There are 4 ways to turn a row about zero (a turn may also mirror it). The second row of each pair is the first, turned, with some noise. The first 36 pairs use one turn. New pairs use 2 turns, one after the other, and a turn may come again.
Known pairs, each followed by its turns in order:
[16 -4 11 43  7  0 25  0]
[ 21  39 -27  10   1  14  -2  -3] -> Q_10

[-39  11 -41  -8  54  20   1   0]
[-11 -27  23  40  36   7   0 -47] -> Q_387

[ 17   6  -6   0 -27  57  -8  18]
[ 19  23  16  16 -42 -12 -36  -6] -> Q_604

[-46 -13  -8  -5  38 -11  24  54]
[-11 -35 -46 -29  -9 -18  50  -8] -> Q_228

[ 24  51  23   9  21  12 -24  -8]
[  3  16  55 -21 -10 -27  -4  26] -> Q_228

[ -2  40  11  -2   6 -28   3  27]
[-23  -9   1  -6  -5 -21  18  42] -> Q_228

[ 18   9  15  22 -25   7  10  -3]
[  6  20  -8   5  28  15 -14  -8] -> Q_10

[ 14  41 -25 -10  51 -12 -22  22]
[ 27 -12 -23  14   6   9  18 -65] -> Q_387

[-11  -7 -10  24  43 -13   0  13]
[ -2   6  -2  28   1   8 -30 -36] -> Q_387

[-13 -28  -6  -9  -1 -13 -24   8]
[-19 -17  -6 -10  -7 -22 -18  -9] -> Q_387

[ 20 -24 -30  -1  -8  32 -13   8]
[ 15   3  20   3 -38  22 -11 -21] -> Q_604

[-20   8  -9  16  17  13  11 -11]
[ 13  14  -1 -13  14 -13  21  -9] -> Q_228

[ 41 -17   2  20 -59 -27 -25 -44]
[-39   3 -55  43 -38  34  16  -8] -> Q_604

[ 10  35  33  34 -29  23 -24  22]
[ 30  54   2 -23   9 -35  13   4] -> Q_387

[ -4  22   8  13   5 -37  40 -73]
[ -5 -54 -38  40  36 -18  37   9] -> Q_604

[-20  33  25  -1 -22 -44  -5 -34]
[-1 26  2 -5 20 27  4 62] -> Q_228

[-48  10 -35 -21 -46  30  28   9]
[ -2 -32  16  -3  70 -12   0  40] -> Q_387

[-13 -16 -14  42 -19  -9  17  29]
[ 11 -18 -21  43  -1  -5  33  -2] -> Q_228

[  3  12   2  36 -16 -20  11  30]
[-13  -2  -8 -13 -16   2  -5  52] -> Q_604

[-36  28   6  18 -17   5 -43   0]
[ 19   7  33 -31  21 -36  -8 -22] -> Q_387

[52 23 25 24  9 55 24 -5]
[ -6  40  52  15 -42 -28   5 -26] -> Q_228

[ -7  33  11 -77  54 -31  31   9]
[-58  11 -36 -74 -12 -23 -11  30] -> Q_228

[ -2  16 -56  11  33 -26  10 -56]
[-53  14 -16  47 -38  -5  33 -19] -> Q_10

[  7  19  36 -48  76  18  -1  29]
[ 45 -32  -5  19 -29 -70 -28  30] -> Q_10

[ -1   1   3 -29 -16 -16   0  14]
[  0 -17  31   1   4   7  -5  16] -> Q_10

[-19 -16  -5  -5  12   8 -22  19]
[  2 -12   1 -31 -12 -16  10   7] -> Q_10

[-13 -13   1 -52  25 -25  -7 -19]
[-34 -41   2 -19 -13  26   7 -24] -> Q_387

[ 24  15  21 -45  -4 -32  -8  11]
[-39 -11   0 -14 -18   7 -35  36] -> Q_228

[-36 -39  -9  26  44   2  -2 -24]
[ -7  -9 -52 -19 -47   1  25  -4] -> Q_10

[ 16  -3 -41 -18 -14  19  13 -46]
[  9 -44  24  25 -11   4  30  31] -> Q_387

[ -4 -24  23  26   8 -14   4  13]
[ 21  11 -24 -16  -2  18   3  25] -> Q_10

[ 10   7   5  57   4  -1 -11 -27]
[ 14  -4 -22  37   7  34   1  35] -> Q_604

[ -3  -4   4 -15 -47  50  10  -6]
[ 14   3 -17  15 -37 -30 -36 -27] -> Q_604

[-52  29  44  11  33  27 -28 -21]
[ 44  38 -17  10  65 -11 -18   5] -> Q_604

[-18  27  17  -7   1 -47 -10  20]
[-27  22 -13 -26  23 -15  26  25] -> Q_604

[ 46  14 -17 -16 -23 -69  16 -15]
[-21  10  33  64  16  34  23  34] -> Q_10

New pairs, each followed by its turns in order:
[-38  -4   0  -1   2  -2   4 -34]
[-37  26  10 -20  -3  -4   3  -8] -> Q_387 Q_387

[-7  4 38  4 20  5 30 -9]
[ -4  -3  -4   4 -23 -49   1   6] -> Q_228 Q_604

[ -7  10   8  45 -23  21  37 -48]
[  8  38   3 -21   6   7  70   2] -> Q_604 Q_10

[  1  -4 -14 -29  59 -21 -18 -10]
[  9  -7 -26 -10   5   1 -57  36] -> Q_10 Q_387

[ 34 -24  18  29  -2  45  25 -14]
[ 12 -25  27  55 -10  14  31  -4] -> Q_10 Q_604

[  9  -4   0  15 -12  23 -18   9]
[ 22  12   2  -7   1 -22  14   4] -> Q_604 Q_387

[-45  14  25   5   4  47 -33  20]
[-20  42  36  36  -1  -6  39  15] -> Q_604 Q_604

[ 29  -8  -8  29  -7  29  26 -21]
[ 34  -3  30  30 -15  16  23   3] -> Q_10 Q_387

[ 42   7 -22  28  16  17   0  21]
[-22 -16   7  28  14 -22  27  34] -> Q_10 Q_604

[-18  -9   6 -14 -16 -14 -27   6]
[ 13 -25  11  -2  18  13  21  -4] -> Q_604 Q_387

[ 2 -4 31 10 14  7 22 31]
[-27  17   6   1 -13 -33 -18 -14] -> Q_387 Q_10

[ 13  -6  24  64  32  27 -47  11]
[ 18  55  -9  24  22 -44  43 -34] -> Q_604 Q_387

[ -3  -5  -5 -18 -36  -8   0  -4]
[ -9  11  21  18  15 -18  -4 -16] -> Q_228 Q_387

[  2 -28  33  51 -18 -60  14  13]
[  1  82   1   6 -39  -6  23  -8] -> Q_387 Q_604

[-28 -17  12 -27   5 -13  28  52]
[ 29 -37 -15 -38 -28  -9  -1 -30] -> Q_228 Q_604

[ 20  16  27 -39 -19 -67 -34  26]
[ 58  14  -3 -51 -21 -22 -17  49] -> Q_10 Q_10

[ -3 -15 -21   9 -20 -13 -24  19]
[  4 -12  -2  -6  27  -7  28  22] -> Q_604 Q_387

[  7   5 -38  10 -67  11  36 -27]
[-17 -28 -44 -13 -65  26  11  -2] -> Q_604 Q_604

[-10  49 -34  29  23  32  -1   6]
[ 20  36  10  28 -46  32   7 -13] -> Q_387 Q_387

[ 62  33   1  20  27   2  10 -14]
[48 21 -2 25 -1  5 25 50] -> Q_387 Q_387

[ 28 -56  33  42  21   4   1 -44]
[  7  44 -62  -3 -25 -30 -21  40] -> Q_387 Q_604

[-20   0  34  18   5  18  11 -15]
[ -2  -2  -8  -3   3 -18 -42   9] -> Q_387 Q_10

[-12 -13 -10 -22   7 -26   0  10]
[ 17   3  -5 -12  -4  18   2 -32] -> Q_387 Q_604

[-12  24 -25  11  29 -10  -7  76]
[ 50  18  -7 -16  29 -50 -42   4] -> Q_387 Q_228

[-25  20  46 -34  -1  32  13 -38]
[-25 -18 -24 -30  14  -6  64   1] -> Q_10 Q_10

[-38  35 -16 -27  26 -28  10  22]
[-35 -16  31  37 -26   2  30 -18] -> Q_387 Q_387

[ 13 -16 -19  -3 -11 -12   9 -46]
[-23  21  -4   4  12 -45   6  -4] -> Q_228 Q_10

[ -7  10  37 -15 -25  28 -25  17]
[-16  22  26  -6  28  27  12 -31] -> Q_10 Q_604

[ 31 -13  28  -1   5   3   1  -8]
[ -7  28 -21  14 -22  -8  -8   1] -> Q_228 Q_604

[-14 -10 -24 -48   1 -25  -5  34]
[-40   2 -17 -19   6  -8 -52  -2] -> Q_10 Q_604

[ -9  18  -3  27 -30  -5  34 -23]
[-13 -26  32  -2 -42 -11   0  -6] -> Q_387 Q_228

[-21  15  -9 -57   8 -22  11  14]
[-14 -34  25 -28 -46 -15   7  -1] -> Q_228 Q_10

[  4 -16  -8 -29 -32  38   1   2]
[ 30  26  15 -26  16  21  11 -15] -> Q_228 Q_228

[ 28  17  -5  13  26  37  -5 -10]
[ -9 -18 -10  20   9  10  45  20] -> Q_10 Q_604

[ 36 -50  -2 -25  45  26   3  -7]
[ 15   1  42   6  34  -6 -52  36] -> Q_387 Q_387

[ 18   1  -4  -5 -13   7  -2 -30]
[-14   7 -12  -2  15 -27 -11   6] -> Q_228 Q_10

[  1  32 -10 -20 -19 -60  40  -3]
[ 43 -27  23  -4  14 -35  36 -39] -> Q_387 Q_10

[ 31 -36 -22  -6  13 -24  33  51]
[-43  -9  14  31 -25 -28 -43  30] -> Q_10 Q_604

[-25   9   4 -46   4   4   4  14]
[ 12 -19  -2   7 -19  45 -10   6] -> Q_10 Q_228

[  0  25  15  34 -13  22  29   2]
[ 12   5  39 -13  27 -19 -20  11] -> Q_10 Q_228

[-17 -23 -18  -9  36  -7  19  36]
[-52   2 -12 -20  -9  13  30  -4] -> Q_604 Q_387

[  3   2  12   5 -12   0  18  -8]
[ -5  14   2  -2   1  -2 -18  -8] -> Q_228 Q_10

[ 17   2 -21 -33 -32 -30   9  -1]
[ -4 -26  18 -18  15  19 -25  36] -> Q_604 Q_387

[-40  45   0 -25   0 -28 -41 -60]
[ -7  47   1  67 -54   2   6 -13] -> Q_604 Q_10

[ 16 -48 -13 -13  21   6 -19  -3]
[ 19  -4  14   8  15  16 -51 -10] -> Q_228 Q_228

[  4   2 -18   7  13   0 -30 -30]
[ 16 -29 -12 -23  10  -4  19   6] -> Q_10 Q_604

[-11 -45 -33  15  10   2  -9 -13]
[ -2  14 -39 -18   3  40  -8  13] -> Q_387 Q_604

